There are 3 ways to turn a row about zero (a turn may also mirror it). The second row of each pair is the first, turned, with some noise. The first 21 pairs use one turn. New pairs use 2 turns, one after the other, and a turn may come again.
Some pairs, each with its turns in order after it:
[ -6   5 -28   7  -1   9]
[14 10  7 20  5 13] | z594

[ 13  23  17  -1 -58  12]
[-18   0  11 -34  43  33] | z594

[-9 -3 18 58 19 -5]
[-41  25 -10  13 -38   8] | z594

[  8 -29   4 -24 -15   8]
[ 19   2  13  12  32 -11] | z94

[-21  -9  44 -21  26  -5]
[-34  43   0  10 -25  -8] | z88

[ 23 -12 -18  17  -9  10]
[  4   0  30   1 -13  20] | z594

[ 15  33 -12  58  -3 -24]
[ 25 -27 -52  16  15  32] | z88

[ 10  46   4  -5 -34  -8]
[-33  -7 -19  43  -8   1] | z94

[-58   7  -2   9  13 -49]
[-30 -20 -48  52   6 -16] | z594

[ -5  58 -12 -13 -26  20]
[-28 -35 -31  36  -3  22] | z94

[ 28  -8  -5 -58 -43 -13]
[-10   3  -5  42  56 -30] | z94

[ 0  2 16  5 36 48]
[  5  49  -6  -4  30 -20] | z88

[ 17   2 -11  16  20  14]
[-14   2  15 -17   1  24] | z94

[ 58  -2  12  42 -13  24]
[-12  20  34 -40 -33  40] | z594

[  5  26  -1  14 -13  16]
[-16 -15   1  17 -13  20] | z94

[-25   4  -1  15  -2  57]
[10 31 25  5 47  9] | z88

[  2   8 -19   1  11   2]
[ 13   0  -6 -19   3   6] | z88

[ 31 -40  15 -11   8  -1]
[-25  -8  -5  -3  -2 -48] | z88

[  6   0 -11  -2   4  34]
[ 17  11  12 -10  23 -12] | z88

[  0 -10 -26  -8 -27  12]
[ -3 -31  14  10  19 -10] | z94

[-11 -13   5 -18   4   6]
[  4   1   3   0   9 -23] | z594

New pairs, each followed by its turns in order:
[ -6  -1 -56   6 -25   3]
[ 44  16   4 -21   1 -34] | z94 z94

[-21 -49  14  28   8  16]
[  8   8 -23  21 -50 -24] | z594 z94

[-21 -14  27  -9  24  29]
[-29  10 -33   4 -14 -24] | z594 z94

[-50  13 -39  -9 -27  -6]
[-10 -43  39  30 -12 -17] | z94 z594

[49 25 -8 29 12 46]
[-53  37   4 -39  20   5] | z88 z94

[-2  3 12  0 15 13]
[  9 -11 -11  -1  10  13] | z594 z594

[  5  -5 -27 -22   6   0]
[ 11   9 -13 -28  12  -4] | z94 z94

[ -5  -4  -4 -10   0  12]
[  2   5   7 -11   9   5] | z94 z94

[ -3  -4   0 -12  18   7]
[-17   8   0   4   2 -10] | z594 z94

[ -6  44 -37  -7   3  20]
[-28   3  32 -33  29   5] | z94 z88

[ 21 -25   0   4  21   4]
[ -3 -16  11  27 -15  -5] | z594 z88

[-52  -7   3  23 -16  -7]
[-13  17 -23  -4  19  48] | z594 z88

[-29 -18  31  17  11  -7]
[  9 -33 -17 -10 -31   9] | z88 z94

[  4  17  21   0  11 -27]
[ -4 -17  25 -25   6   6] | z594 z88

[-20 -29   2 -35  -1  -3]
[  7 -12 -34 -24 -17 -20] | z94 z88

[ 8 17 -9 -5  7 18]
[-17   0  -2   5  13  18] | z594 z94

[ 47  38 -15  35  36 -58]
[ 12 -45  65   0  54 -16] | z594 z88

[-34  19  14  -6  -9  14]
[21 23 -6 26 15  1] | z88 z88

[  9 -30 -51   1 -12  -6]
[-38  16  18 -31 -26  -3] | z594 z594

[-42   7  -3   9   5 -32]
[ -6 -25  16 -31 -26 -14] | z594 z94

[ -3 -23  -7  -4  -4   5]
[ -8  -4  -9   3   2 -21] | z88 z594

[-22  11 -30 -18 -19 -17]
[-30 -25  -6 -26  -5  11] | z94 z88

[ 2 -8  7  1 12 12]
[  4  -4 -17   7  -1   2] | z88 z594

[-21   3  -2   5  -7 -20]
[-12  -2  -7 -11  19  17] | z594 z88

[-2 44  9 14  9 -8]
[32 17 13 20 13 17] | z594 z594

[-8 -1 56  6  4  5]
[  4  14   7 -23   2  48] | z94 z594

[ 11 -58   8  -7  -6 -11]
[-17  54 -20   6  -6   8] | z94 z94

[ 14   3  10   2 -19   9]
[  4   2  12   0 -21  11] | z94 z94

[  3  -9 -17   6 -14  36]
[-13  12  17 -14 -17 -27] | z94 z594

[-20  -7   2  -6  -7 -19]
[  5   0   8 -22 -11 -14] | z594 z94

[ -2 -30  19 -54 -47  16]
[-42   1 -14  61 -21  10] | z88 z88

